The rows come from 4 hidden closed curves, with some noise, and rows from the same curve form a group. Each curve winds through 8 dimensions. The rows are also pushed far along 5 directions, which tell nothing about the answers.
Some rows, each with its group after it:
[  0   3   5  14  19 -10   3   9  15   8 -19 -11   5   3  17 -19  25] : z275
[ 25  31  17 -24 -25 -12  18  25 -25   1  27 -13   0 -13  19  -7   9] : z355
[  0  21  15  -2  -5  20  -2   7  22   7 -13 -18   3  -5 -17 -23  16] : z297
[-14  16  28  -6 -25   9  24  17 -12   5  17   7  -7  -5  18  13  -3] : z297
[ -2 -33  -5 -15  12  -5  29   5 -11   2   4  12  -7   5   9  13 -28] : z297
[ -2  -8 -22  -9  21 -16 -32  -8  -1   7 -12  30  -6   9  20 -16  23] : z355
[-13  -4  28  -4  -7 -32  28  14 -26  12   2  30 -12  12  16  34   0] : z355
[  5   2 -29 -39  -3 -20  -4  -1 -38 -22   8  10  12  -2  12  -4  -9] : z748
[ 29   7 -21 -31   7 -45  -9   6 -28   1   0  13  -2  14  21   3   6] : z748
[  2 -11   0   1  17   4   8   6  11 -14  -3 -49   8  -3 -11   8  -1] : z275
[ -9  16 -17 -11  -6   6 -18  -5   1   7   4  30   1 -11  19  -4  -4] : z748
[-10  12   9  24  10  -5   9  -3   7  14 -31  23   7   9   5 -13  17] : z297
[ 21   3  12 -16   8   3 -10  -2  -4  -7  19 -40   3 -10  -5 -13   8] : z355
[ 25  -4 -31 -14   5 -16  -6   9 -11 -18   5 -29  10   1  33 -18  10] : z275
[ -7  29 -22   1  23 -13 -31  -7  22  16 -47  26  11   0 -10 -21  29] : z297
[  9  19 -12 -31 -11  17 -14  -3  -7 -10   1 -14  11 -11 -10   3   0] : z297
[  9 -42 -20 -15  18 -15  33   8 -21 -14  13  -5  -1   4   4   4 -32] : z297
[ -9   6  21   9 -10 -14  31  20  -7  24 -20  37 -13  17  19  12  13] : z297
[ -5  13  12  25   5  12 -19 -11  31  -1  -7 -15   1   6 -26  -4   8] : z748
[ -9 -24  32   8  -3   4   8  11  -1  18   9  11 -35  13  -7  16   6] : z355
[ 34 -19  -5  -8  10 -11 -10   0  -4 -11  15 -39  -3   6  -1  -2   6] : z355
[  4 -40  -1 -23   6  -5  17   4 -15   8   7  18 -13  13  11  14 -19] : z275
[-13 -46  19   6   2  15  43  18 -14   0  16   2 -19   9  17  13 -10] : z355
[ 19 -14  11  12  13 -26  23   7   1 -13   5 -35   4  15  -4   6  -5] : z748
[  9  23   1 -14   1  -8 -28 -17  -7   9  -2  16   5  -1   5  -5  11] : z355
[ 15 -13 -33  22  19   3 -31 -12  23 -15 -16 -33   4   7 -15   1   9] : z748
[  2  26 -20   2  15 -11 -15 -13  -2 -12 -15  -2  30  -9  15 -27  16] : z297
[ 15 -10  13  -8  19 -47  26  22  -1  18 -14  -2 -12  18  15  14   4] : z748
[ 15  39 -15 -18   4  11 -37 -15   0   2   0   1  13 -17   4 -26  16] : z355
[  9  -5  -8  13  19  17  -6   3   4 -17  11 -53   1 -17 -11 -10   5] : z748
[ 17  -2  -4 -20 -22  13  -7 -15 -34 -15  23 -13  -1  -1  -6  21 -21] : z748
[  9  30  41  -7 -15 -13   3   1   2  15  -1 -10   1  10  14  -5  16] : z748
[-14  19 -10 -20 -31  29 -26 -25 -26   1  -9  43  -3   4  -4  23  -9] : z748
[  0 -31 -10  21  30   5   8   3  16  -6 -10 -17   2   4  13 -18  13] : z355
[-11  11  -3  -8 -13  15 -31 -16   1  19  -4  47 -11   4   3  13   2] : z275
[  9 -23  -3  -7  -7  25  23  12 -12 -10   7 -14  -9   6  -4  -4  -6] : z297
[  8 -15  18  21   8   0  24  21   0  -3   7 -30 -10   2  -1  -9  16] : z355
[-24  24   8  31 -22  28 -14 -17  16  15 -17  34  -1   2  -1   5   3] : z275
[  3  20   4 -23   7 -31   5  10 -17  -3 -12  -1  11   1   3  -5  16] : z355
[ 22 -10  -2   9 -10 -14  19   4 -11 -21   7 -39  13   8  11  -1  -2] : z275
[  7 -40 -39   0  31   7 -23 -19   5   0 -13   8   0  13   9   6  -4] : z275
[ 17  33  26 -31 -18   2 -15  -4 -14   1  26 -17   4 -13   1  -7   7] : z355
[-23  13   4  -5 -11  18 -28  -7  -4   9   7  32 -15  -6  -7  -5   5] : z297
[-15 -21   0   3  15  32  -9  -4   1   7   3  12 -18  -4  -2  -2   4] : z355
[ -1  23  35 -21 -24 -24   8   7 -15  21  13  18  -9   2  18  24  -5] : z275
[ -8  -3   8  -2 -25  16  15   3 -19  -5  23  18  -9  -6 -11   6 -17] : z355
[ -3 -16  14   6 -28  12  24  13 -27 -18  24 -23 -12   3  -3  32 -11] : z748
[  8 -31 -33  24  29 -20  -7  -2  13   7 -37  26  -4  24  -5  10  17] : z275
[ 18   1 -29  -3  33 -29  -9 -12  -4 -15 -10  -7  19   6  -4 -15  -3] : z748
[-16   4  -5  12   7  31 -27 -23  17  14 -22  22  -3   0 -23  16   2] : z297
[ -3  16 -15 -19  -6  17 -25 -15  -9 -23  -4 -19  16  -8 -13 -10   4] : z748
[  6  12 -33  -6  15 -18 -21  -9 -30   8  -8  48   0   4  29  -5   9] : z748
[-21  -8 -34  14  15  15 -38 -19  20  -4 -31  18   5   9   6 -21  17] : z275
[ 23  31 -19 -46 -40  14 -44 -14 -28 -11  36  11   1 -11  10  -1   0] : z355
[  8  -4  16 -25  -7   1   9   3   5  -6  12 -33   5  -4  -5 -10  -8] : z275
[-48   1  17   9 -15  25  -8   0  13   7   0  39 -20   1  -8   6  -3] : z297
[-17 -21   5  11  28 -11  13   4   0  -9  -9  -8  -1   6 -13  -8   0] : z748
[ 30  10 -35 -10  -5 -11  -5  -8 -23 -22   9 -17  23  -6  20  -6  -8] : z275
[ -8  17 -26   0  16  -1 -24  -9   8 -22  -6 -17  25 -12   9 -23  15] : z297
[ 29 -34 -33 -18  20  -6 -12  -8  -9 -10   5 -14   5   7   9  -4  -4] : z275
[ -3  20  35  21 -29   2  16   4  13  -1   1 -29   4   2  -1   3   1] : z275
[ 14   6  -8  14  21 -40   2   4   1  -7  -4 -17   7  -2 -10 -12   5] : z297
[ 22  -6   5 -17  -7 -25  15   2 -23   6   7   3  -3   9   9  24 -11] : z297
[ 20 -23 -15 -12 -22  28  10   3  -9 -22  20 -28  -4  -2 -20   8 -21] : z275

New rows. What belongs after each?
[ 38  12  11 -12  -2 -47  17  13  -8   1  -4 -22  11  15  23   5  15] : z355
[ -2  -9   5  10 -21  10  10   0  -7 -16   6 -16   3   8   3   5  -6] : z275
[-28 -42  -7  31 -20  49  10 -11  -4  -6  -1  18 -20  16  -6  30 -26] : z275
[ 13 -16 -42 -34  -3   7 -18  -6 -27 -22  17  10   8   2  34 -11   0] : z355
[  8  22 -18 -13  22 -27 -32  -4   6   9 -16  19  11  -3  29 -31  33] : z355
[  2  13 -11 -17   0 -51   7  14 -14   9   0  42   1  -1  26  13   3] : z355
[ -8  22 -29   3  26 -23 -21 -15   7  17 -33  34  14  -3  18  -5   5] : z275
[  4   7 -21  -3  -1  28 -18  -4 -12 -16  19 -20   0 -20  -3  -2  -3] : z748
[ 19   4 -23   1  10 -19 -25  -5  15 -17   4 -24  10   1   0 -27  10] : z297
[-33  13  -1 -24 -29  12 -16  -5  -8  12  -4  52 -11   3  14   3  -8] : z275
[ 19  15  29  -6 -22 -13  14  15   3  11   5  -6  -6   2 -12   2   9] : z275
[-24 -13  19   1  11   5   2   0   9  -2  -3  -8  -2   0  -8  -9   3] : z297
[ 15  28   7 -35 -43   6 -14 -13 -36  -6  17   3   4   0   5  19  -8] : z748
[-16 -11  -6   9  12  30 -10 -19   4 -12   3   2  -1   0 -31   2 -18] : z748
[  5 -12 -22   3  20  -1 -15 -19  15  -8 -29  -6  18  12  -4 -15  10] : z297
[ 23 -12  -4   4  16 -40   6  -1 -12   0   8 -12   2   3  16   0  -3] : z748
[-17 -15  -2  -2   8  -5  -4  -7  -6  16  -8  28 -12  10  11  28 -14] : z275
[ -8  40  -9 -22 -21  14 -50 -20  18  -2   6   3  11 -21  -9 -17   3] : z748
[  7 -52 -40 -20   7   0  -8 -12 -27  -9  -5  20 -11  22  17  21 -17] : z748
[ -9 -11  29 -11   3 -28   6  14 -11  25   3  33 -26  13  17   8  13] : z355
[ 14 -12 -29 -20  12   2   1 -10 -36 -13  -5  10  10   8  10   4  -5] : z355
[-10 -10   7  34  17   0  12   2  26  10 -15   8  -1   2  -2 -11   7] : z355
[ -4  14 -26   8  19 -33 -35  -7  17   7 -18  31   1   4  10 -27  19] : z297
[-26  27  22  15 -11   5 -23  -4  32  14  -6  21 -10  -1 -13 -14  12] : z297
[-10  -3   4  -2 -26  31   3  -9 -16 -11  19  16  -8   7 -11  26 -24] : z748
[  5   1 -26 -26 -12  31 -13   1 -26 -15  26   6   1 -14  21  -8  -1] : z355
[ 14 -36  -3   0   1 -22  25  19 -18  -4   7 -17 -18  12   5  34 -11] : z748
[-29  -4  39  15 -12   6   4   7  -3  18   8  29 -35  10 -18  21  -1] : z748
[ -2 -24 -14  19  26  -7  -1   6 -13  -1  -5  -6 -16   0  -2   8   6] : z748
[  0  -7 -10  -8  -3  36 -24 -14  25 -15   5 -23   7  -5 -14 -18   0] : z355
[ 23   1   3 -11  25 -28 -10  -3  -3   5  -1 -17   5   1   7 -15  16] : z355
[ 18  20 -38 -29  -3 -24 -25   2 -14 -13  -2  -2  18  -2  39 -28  20] : z275
[  5  -2  -7 -19 -16  16   6  -5 -18 -16  23  -9   3 -10 -12  19 -28] : z297
[ 16 -19  -5 -19  -3  17  -7  -7 -18 -10  15 -20  -3   0  -6   9  -7] : z297
[ -2  36   6 -12   0  13 -43 -11  15   6   2  -3   5 -15   2 -28  29] : z355
[ 26   1  -9 -16   4 -23 -15  -3  -6   2   4  -6   5   5  11  -3   9] : z275
[ 12  23   5 -35 -27  28  -6 -11 -37 -16  26 -11  11 -13  -3   3  -9] : z355
[  8  24  -8   0   4 -26 -18   5 -16   2   0   0  -2  -9   6  -3  19] : z748
[  2 -37 -37  19   9  25  -7 -10  19 -10 -19  -5  -5   8 -23   1 -13] : z275
[ 18   2 -39  18  25 -26 -30 -15  18  -4 -28   2  11  15   3  -5  14] : z748
[ 10  17  -6  23  17 -30  -9   5  12   5 -24   5   9   6  13 -32  37] : z355
[ 28 -26 -20   7   8  -3   5   3   4  -8  -6 -13   0  12 -13   4   5] : z275
[-13 -18  19   1 -32  31  20   3   2 -17  14 -34  -6   4 -15  14 -26] : z275
[-13  21 -12 -13   5  -6 -22 -14   0  -5 -13  17  20  -5  10 -19  11] : z297
[ 23  -9   3  19  20 -41  11   7  13  -3 -12 -33   5  17   0   4   9] : z748
[-20  10  39   8 -11   7  11   7   4   8   6   2 -13  -9 -34  -1   0] : z355
[ 26  -8 -13 -23  13   7  -6  -4 -20 -13  16 -27   6  -8   2 -10  -2] : z355
[-32  -9  27  13  -4  20   2   0  25  22  -2  20 -20  -1  -5   8  -7] : z748
[-24  29  23 -19 -28   5 -11  -1  10  10  -2  11  -1  -5   1 -10   1] : z275
[-17  17  -1   2   8  11 -34 -12  22  10 -17  21   4  -1  12 -26  30] : z355
[-29 -28 -13  -1 -11  54   8  -8 -26 -21  24  13  -7  -9   1  17 -26] : z297
[ 12  20  -9  -6  10 -15 -10   2   7  -5  -4 -14  18  -7  28 -32  26] : z355
[ -4   4   6  -8 -11  23  -7   6  16 -15  13 -34   1  -9 -12   9   3] : z355
[ -2  37  -6   3   3 -15 -28  -5  19  -3 -11  -4  16 -10   2  -6  24] : z355
[-10 -35  14   6  -6  -5  31  14 -17  -6   3   0 -11  18  11  11  -3] : z275
[-25  15  23 -12 -12   9  15   4  -9  15   3  17  -8  -9   4  25 -18] : z275
[ 20 -26 -46  -5   2  17 -19  -1 -23 -28  16 -12  -3   2   6 -10   6] : z355
[-16  33  19   9  -6   3  -6   5  -1  17   1  14 -10 -15   0   3  11] : z748
[-11  25 -16 -24 -31  15 -15 -14 -31  -2  15  35   2 -14   7  19 -24] : z275
[ 10   6  16   0   6 -45  27  11   9  28 -30  33   4  20  18  13  11] : z275
[ 18  30  34 -21 -12 -35  18  10 -11  14   1 -13   7  -2   3  16   4] : z297
[  6  -6  -1 -10 -14  13   5   3 -17 -21  28 -22   0 -13 -24  -4 -13] : z355
[ -2 -18  14  19  -1  32  -6 -11  16  -7   0 -27  -6   9 -19  16   3] : z355
[-10 -32 -20  -6  12  14  -8 -10  12  -9 -11  -8  -1   7  -6  -6 -13] : z275
[ 11  39  10  -6 -18 -31   4   1 -15  -1  -1   4  17  -6   3  -6   7] : z275
[ 36 -15   9 -20   8 -43  19   6 -29  -9  16 -27   5  11  17   9  -1] : z355
[  2  15  12  -6  10 -22  -6   4  12   8  -9   0   9   3  25 -25  27] : z355
[-28  21   2  18   2   9 -23 -19  18  14 -16  51  -4   9 -13  -1   2] : z748
[  4  21   5 -24 -28  15 -15 -12 -21   5  10  24  -2   8  21   5   1] : z748
[  2 -37   0  -5  13 -19  25  19   6   0   5  -6 -12   7   5  17  -9] : z355
[ -2  28 -30 -18   3 -15 -19 -11 -17 -16  -5  14  30 -11  25 -19   9] : z297
[ 10 -10 -31 -44  -7 -11  -7  -8 -21   1   2  35   7   5  25   2 -18] : z275
[ 14  -4  13 -17  -1   5  22  12   1  -6  17 -36   4  -7  11  -4  -8] : z297
[-12  13  13  16  15 -15 -12 -12   5  12 -23  20   3   7   0   4  20] : z355
[-10   0  22 -17 -17 -18  28   8 -11  32 -10  60 -10  18  26  36 -11] : z275
